The same things were measured in two ways. Each way mixes the same 9 hidden numbers, adds some noise and spreads widely along 5 directions of its own, which tell nothing about the thing.
(in the rows, 128 means zero)
Some things both ways: the first way, then the second way.
[151 151  66 120  62 144  64 137 117 134 141 145 146 117 131  94 125]
[132 138 122 120 130 167 172 141 129 155 182 124 122 155 162 133 106 100
 123]

[113 127 101 160 102 100 171 172  93 130 118  63 138 210 103  69 174]
[142 158 102 118 141 115 118 112 125 143 134  99 176 153 103 140 117  88
 163]

[ 97 158 107 130 128 151 160 107  81 141 164 126 128 153 106 112 181]
[120 103  92 163 118 133 124 119 157 168 110 106  74 152 156 123 146 154
  91]

[139 178 121 110 107 188 113 103 165 149 190 142 196 137 121  58 139]
[184 115 103  81  55 132 119  91 131 125 194  85 127 172 183 125 117 144
  49]

[145 138  89 124  77 114 120 130 204 118 185 148 177 121 172  95 113]
[ 96 143 150 156 169 207  93 212  71 143 143 119 118 126 163 175 139 105
 169]

[111 142  91 101  79 141  93 154 112 105 135 122 118 116 144 107 103]
[135  97 144 107 184 129 166 127 115 134 135 132 175  83  62 137 170 100
 168]

[124 136 109 109 122 133 122 127 103 101 117 114 110 132 144 120 126]
[127 143 131 135 121 114 140 124 152 134 130 134 127 122 121 121  97 131
 137]

[150 140  89 111 102 136 155 171  92 106  90 187 154 127 196 174 132]
[128 160 142 127 156 179 146 159  89 129 148 105 142 130 130 148 130 121
 181]

[144 113  80 125   7 101  74 152 127 165 151 105 169 104 131  55 119]
[124 133 116 111 154 108 116 101 121 123 107 115 146 133 101 126 151 106
 140]

[117 152 103 108 113 149 103 113 146 121 170 135 143 131 152  88  91]
[114  95 125 105 140 144 123 130 131 141 130 143 132  98 118 135 163 135
 111]

[133 123  96 131 114 109 187 152 129 111 156 128 147 179 154 136 157]
[131 142 113 161 147 135  51 173 109 151 112  79 174 182 148 180 132  95
 148]

[116 116  68  90  84 111  28 122 124 116 116 169 127  69 172 104  64]
[ 68 170 152 163 174 164 121 184 108 145 106 140 101 116 144 157 101 107
 195]

[194 121 112 120  88 141  87 125 109 117 153 143  91 110 149 181 140]
[167 144 101 137  73  82 168 109 210 120  79 178 153 137  92  78 147 198
  72]

[160 114  59 109  34 116 102 166 132 123 137 168 165 100 173 151 133]
[129 179 141 136 122 121 132 128 135 121  79 115 145 111  84 143 131 151
 173]

[166 155 108 105 104 159  94 111 135 127 125 154 178 125 171 111 113]
[115  84 119 124 187 101 149 114 111 127 123 138 118 130 122 109 152  94
 134]

[113 114 118 132  93 104 133 121 162  93 164  56  99 131 112 111 162]
[130 131 127 131 142  71 126 134 165 136 106 169 129 120  81 106 113 110
 137]

[121 118 117 144  88 110 122 178 137 143 149 111 134 147 120  44 107]
[ 99 111 125  93 134 159 157 112 127 122 130 151 137  84 139 125 144 150
 127]

[132 124 114 131  28 123 122 173 121 150 148 101 178 140 134 103 156]
[112 102 141 155 172 190 119 171  51 122 150 132 133 111 110 156 176  96
 176]

[137 122 113 150  36 109 123 177 164 159 161 109 162 107 111  42 148]
[118 156 118 151 149 147 141 127 107 120 106 100 112 124 134 128 140 172
 178]

[140 107  96 134 103 111 147 150 159  91 157 109 105 139 141 143 137]
[135 163 117 101 117 148 117 138 142 133 121 150 189 117  88 139 148 129
 142]

[151 131 126 146  55 108 170 163 107 169 148 119 169 137 137  88 175]
[152 144 144 126 111 178 150 113  86  99 140 104 130 127 119 131 169 163
 119]

[110 158 142  91  94 151  47 113  84 140  99 106 151 111 143  54  92]
[111 133 169 159 115 138 162 141 119 112 158 150  66  96 158 111  63 155
 152]

[168 116 128 134  84 119 155 142 186 107 140 122 116  59 133 110 163]
[129 149 147  91 107 155 209 102 120 101 193 157  94 110 150  86  99 151
 112]

[203 148 102 109  98 152 101 111 119 130  98 136 167 122 165  96 117]
[128 189 113 134  92 101 154  65 156  97 115 110 134 130 110  97  96 179
 141]

[116 143  86 125  99 116 110 112 114 131 148 100 144 160 134  73 122]
[141 162  97 104 104  93  91 115 173 156 123 111 145 169 132 129 102 119
 107]

Other things, the second way, with their names:
(520): [137 129 158 110 121 166  80 164  97 137 145  88 141 122 151 176 136 128
 120]
(258): [ 99 151 114  95 114 191 118 141 130 150 161 160 116  99 131 130 126 134
 133]
(835): [106 137 133 115  79 176 175 108 157 118 159 168 111 106 153 109 107 167
  92]
(580): [160 141 135  85  29 123 133  92 169 111 149 142 125 107 121 116 105 180
  63]
(665): [179 117 115  54  89 105 134  79 140 108 154 107 158 136 121 105 158 150
  68]
(667): [141 139 110 153 123 105 130 134 138 136 130 118  81 156 159 112  87 142
 144]
(648): [154 102 118  88 147 149 113 108  92 132 185 101 187 104  71 144 171  87
 139]
(294): [133 120  79 102  97  84 155  90 202 130 132 189 123 151 137  72 110 139
  71]
(704): [140 108  95 137 182  49 108 124 173 160  89 104 159 160 115 132 128  99
 131]
(329): [163 125 151  90 124  74 125 130 145 124 118 115 154 136 121 138 114 112
 118]
(778): [ 99 135 119 193 152 148 113 181 108 142 111 139 113 140 160 137 117 128
 180]
(546): [131 141 107 165 129  87 149 116 161 146  87 102 111 163 145 127 101 145
 152]
(310): [157 140 153 132  99 176 105 166  95 125 128 109 132 114 111 157 158 160
 132]
(92): [119  98 118 126 139 112 128 123 122 119  93 153 120 112 120 117 167 136
 127]
(291): [149 126  98 140 120 113 120  94 127 109  96 104 150 134 111 116 170 177
 128]
(791): [113 107 183 136 146  97 168 134 116  94 115 161  69 103 155 103 110 144
 125]
(656): [133 138  95  90 116 116 146  77 148 118 131 149 207 120  82 119 144 113
 120]
(503): [131 107 118 132 161 104 146 119 130 135 140 116 144 160 143 127 117  81
 130]
(346): [142 100 122 111 149  87 152 104 133 120 116 127 152 120 105 116 146 122
 133]
(501): [131 116 126 119 140 122 132 145 155 157 113 139 153 120  97 143 143 107
 131]
(738): [119 114 155 114 126 124 119 119 113 100 131 140 132 110 134 127 132 130
 117]
(697): [136 149 106 174 149 124  74 165 131 162  72  83 142 148 102 164 153 133
 167]
(543): [128 137 110 119 107 128 103 105 133 111 125 138 164 109 103 128 137 146
 126]
(818): [157  73 151  69 155 139 171 109 100 107 121 141 180  68  48 124 236 129
 123]
(638): [153 162 141 129 105 135 149 162 146 136 130 137  78 146 145 109 116 167
 114]
(471): [125 142 174 153 107 229 117 190  64 128 174 125 136 123 142 177 139 105
 136]
(568): [132 100 135 134 130 133 124 107 114 118 162 102 141 120 143 136 124 124
 112]
(67): [154 151  97 106 106 116  81 132 136 130 140 126 181 166 125 137 124 110
 125]
(224): [110  93 118 138 161 103 148 124 148 139 112 147 111 134 145 113 140 112
 109]
(800): [123 132  95 146 177 128 110 138 104 137 138  98 137 188 168 133 135  90
 142]
(579): [144  79 100 113 173  86 133  78 106 109 118 119 132 116  75  92 195 120
 127]
(169): [114 104 142 146 164 116  80 156 120 140  96 125 116 125 113 144 165 114
 121]
(130): [137 121 147  86 131 150 145 119 105 114 159 126 162 119 119 134 150 110
 119]
(634): [151 134 118 137 115 109 138 130 151 134 139 126 142 142 123 123 109 137
 121]
(101): [139 119 110 124 138  97 136 130 154 148 125 136 112 160 139 115 116 106
 124]
(458): [136 115  87 116 162  48  87 129 162 150 124 142 111 158 139 102  87  99
 138]
(445): [107 116 147 149 152 173 144 150  97 123 134 136  97 122 156 134 142 130
 131]
(831): [ 93 114 149 144 168 126 130 155 111 124 105 163 101 102 118 124 138 112
 154]
(799): [122 125 126 158 140 129 146 146 142 150 112 117  97 137 167 133 110 154
 139]
(441): [ 79 132 163 181 159 223 130 188  87 132 135 147 132  86 134 167 148 129
 167]
(435): [143 140 138  57  71 158 194  74 146  93 140 183 130  76  72  87 172 181
  77]
(66): [122 171 107 127  77 191 112 147 142 136 120 155 133 141 144 135 144 164
 105]
(759): [142  95 128  76 140  75 137 106 153 137  99 133 160 124 105 127 153  96
 110]
(68): [143 128 125  94 152  70 137 105 132 120 114 121 120 128 102 107 131 113
 143]
(615): [158 148 135 158  99 139 125 163 109 115 123 150 125 139 105 125 137 149
 144]
(391): [128 126  84 108 159 148 148 109 120 146 138 114 142 122 122 120 155 138
 162]
(456): [ 99 132 126 132 130 150 132 124 134 153 139 115 115 124 145 148 111 111
 133]
(551): [128 121 118 142 128 132 119 132 128 132 132 119 107 131 142 127 133 143
 122]
(29): [141 110 131 132 126  90 141 106 126 113 118 133 102 126 102 103 140 127
 122]
(358): [132 125 102 124 116 120  90 117 139 139 140 111 137 140 132 133 118 127
 112]
(768): [114 106 120 135 147 135  85 139 103 120 125 127 151 149 158 144 146 104
 114]
(219): [102 114 128 135 151 144 144 133 124 122 106 152 135 121 137 128 155 134
 130]
(767): [ 99 108 182 120 148 143 174 122 120 115 128 162 144  56  88 136 143 112
 144]
(789): [120  84 150 148 124 105 167 100 134 112 118 137 129  94 131 126 122 142
 130]
(775): [137 152 155 128  81 125 146 135 129 104 153 154 115 126 139 114  77 142
 124]
(214): [123 109 108 132 154  93 127  97 129 128  94 120 154 134  85 129 161 100
 141]
(507): [132 161 129 164 116 131 110 149 125 132 149 123 132 153 146 135  89 124
 134]
(42): [153  56 124 112 151 106 128 113  99 126 162 110 149 128 142 135 143  94
 128]
(621): [126 104 116 162 145 138 120 151 113 137 124 136 140 143 121 140 151  96
 143]
(481): [ 98  96 174  97 159 141 105 142  91 125 111 129 133  52  72 162 169  94
 166]
(407): [109  78 144 119 130  96 137 112 150 115  97 156 126  91 139 119 141 148
  97]
(218): [132 119 166  87 126 200 123 132  73 113 180 106 169 103 108 171 164  86
 118]
(542): [147 122 129  89 125 125 185  97 128 105 112 140 172 115  90 113 179 139
 122]
(627): [108 144 126 131 117 128  93 114 136 137 116 105 130 113 131 148 107 136
 141]
(699): [148 131 106 136 123  83 149 109 157 134 112 121 133 128 108 113 116 154
 142]
(793): [131 102  89  89 157 102 147  80 152 137 114 139 168 108  70 106 182 115
 126]
(203): [143 135 118 142 127 131 138 143 126 118 119 137 182 130 117 136 138 135
 147]
(378): [151 136 129 142  59 103 104 117 144 120 151 131  90 142 142 116  73 151
 101]
(651): [147 173 109  97 117 170 119 145 138 143 157 115 190 144 132 146 122 133
 126]
(710): [121  89 128 136 146 134 169 117 132 136 141 140 120 125 144 119 136 119
 112]
(596): [ 75 162 138 164 131 158 143 138 139 124  99 168  92 104 131 112 121 161
 147]
(787): [ 82 116 154 127 125 157 144 117 120 114 102 157  86  84 124 123 159 142
 118]
(184): [134 100 140 108 160  90 155 110 117 113 128 130 138 111 108 120 126 102
 159]
(319): [126 135  97 151 130 148 182 100 137 135 126 106  79 166 171  98 141 170
 113]

Some of these things the first way, each followed by its name:
[119 112 127 134 110  93 103 121  97 135 121  93  95 120 126  77 123] : (596)
[143 105 138 131 134 135 188 119 225  85 186  82 111 117 110 115 166] : (543)
[140 113 122 124  93 130 128 164 113 118 122 129 134 137 142 150 153] : (778)
[ 63 131 170  83 184 174 124  56 138  87 157  95  86  85  90 129 164] : (378)
[ 53 142 163 164 143 106 157 141 104 131 128  11 128 225  81  17 155] : (458)
[122 134 102 111  74 137 109 118 139 131 167  96 143 122 125  80 124] : (358)
[ 91 134 131 137 153 139 139 121 101 114 132  81  85 155  95  82 139] : (793)
[ 84 115 136 112 136 122 113 128 112 123 136 122  92  99 118  85 115] : (130)
[ 67 115 112  99  69 100  76  93 136 138 198 101  96  58 118  70 110] : (169)
[140 161 124  84 190 191 145  69 147  83 153 164 146 142 167 170 133] : (580)
[119 153 121 113 121 144 186 141 109 119 153 157 175 172 175 164 164] : (310)
[156 126 112 111 124 152 109 157  75 127  99 192 134 128 165 164 124] : (542)
[108 147 147  86 158 170  63 117  65 131 105 141 122 135 125  81  93] : (789)
[ 92 134  77 113  70 124 104 134 111 131 175 128 134 128 127 112 143] : (697)
[118 114 139 111 128 149 143 146  93 120 120 154 134 134 151 172 146] : (92)
[142 169 113  83 117 191  77 100 108 115 110 171 172 107 167 150 122] : (667)
[ 68 146 140  99 211 139 125 112  89  97 114 153 115 163 150 113 110] : (329)
[169 113 111 156  54 120  72 143 144 149 163  67 126 148  87  62 146] : (294)
[ 89 118 138 119 151 154 142 114 203  75 187 100  70  73  70 112 179] : (699)
[165 119 112 156  62 108 152 152 143 147 161 100 147 144 130  95 162] : (435)
[140 127  99 105  87 127  91 118  97 154 133 160 169 122 167 109 109] : (787)
[ 99 141 115  95 144 136 109  95  83 119 134 146 122 131 157 133 121] : (471)
[216 138 100 123  47 163 158 168 150 141 151 167 206 136 174 153 159] : (291)
[112 137 105 150  17  84 128 181  62 172 143 101 153 149 138  90 167] : (638)
[ 61  97 156 153 133  84 158 144 141 121 157  61  96 144  79  70 177] : (831)
[138  97 143 115 122 114 175 135 179 102 158 127 124  99 149 130 146] : (738)
[167 144 109 112 154 157 105  91 174 104 160 166 136 119 148 127 126] : (224)
[114 106 154  96  87 112  82 146 111 141 123 152 123  57 151 101 114] : (791)
[178 176 134 102 134 202 143  87 159 113 133 156 199 136 174 147 146] : (579)
[ 98 132 102 115  98 111 129 123 119 138 160 110 140 135 133  58 118] : (218)
[117 122 144 124  96 140 132 141 102 122 141 108 131 138 126 165 184] : (615)
[ 83 125 111  97 170 148  98 123 105 104 132 172 115 132 136 136 113] : (759)
[152 148 110 140 182 128 183 122 169  78 148 131 109 174 161 119 120] : (651)
[132 137 133 106 144 135 108  87 119 105 129 105 105 121 139 108 126] : (507)
[164 140 111 131 140 142  81 121  94 133 103  98 141 204 131  66  95] : (656)
[112 127 124 121 104 144  97 128 100 130 144 105 126 148 109 118 154] : (621)
[139 122 126 136 115 124 100 120 145 130 159  96 100 123 102  60 124] : (835)
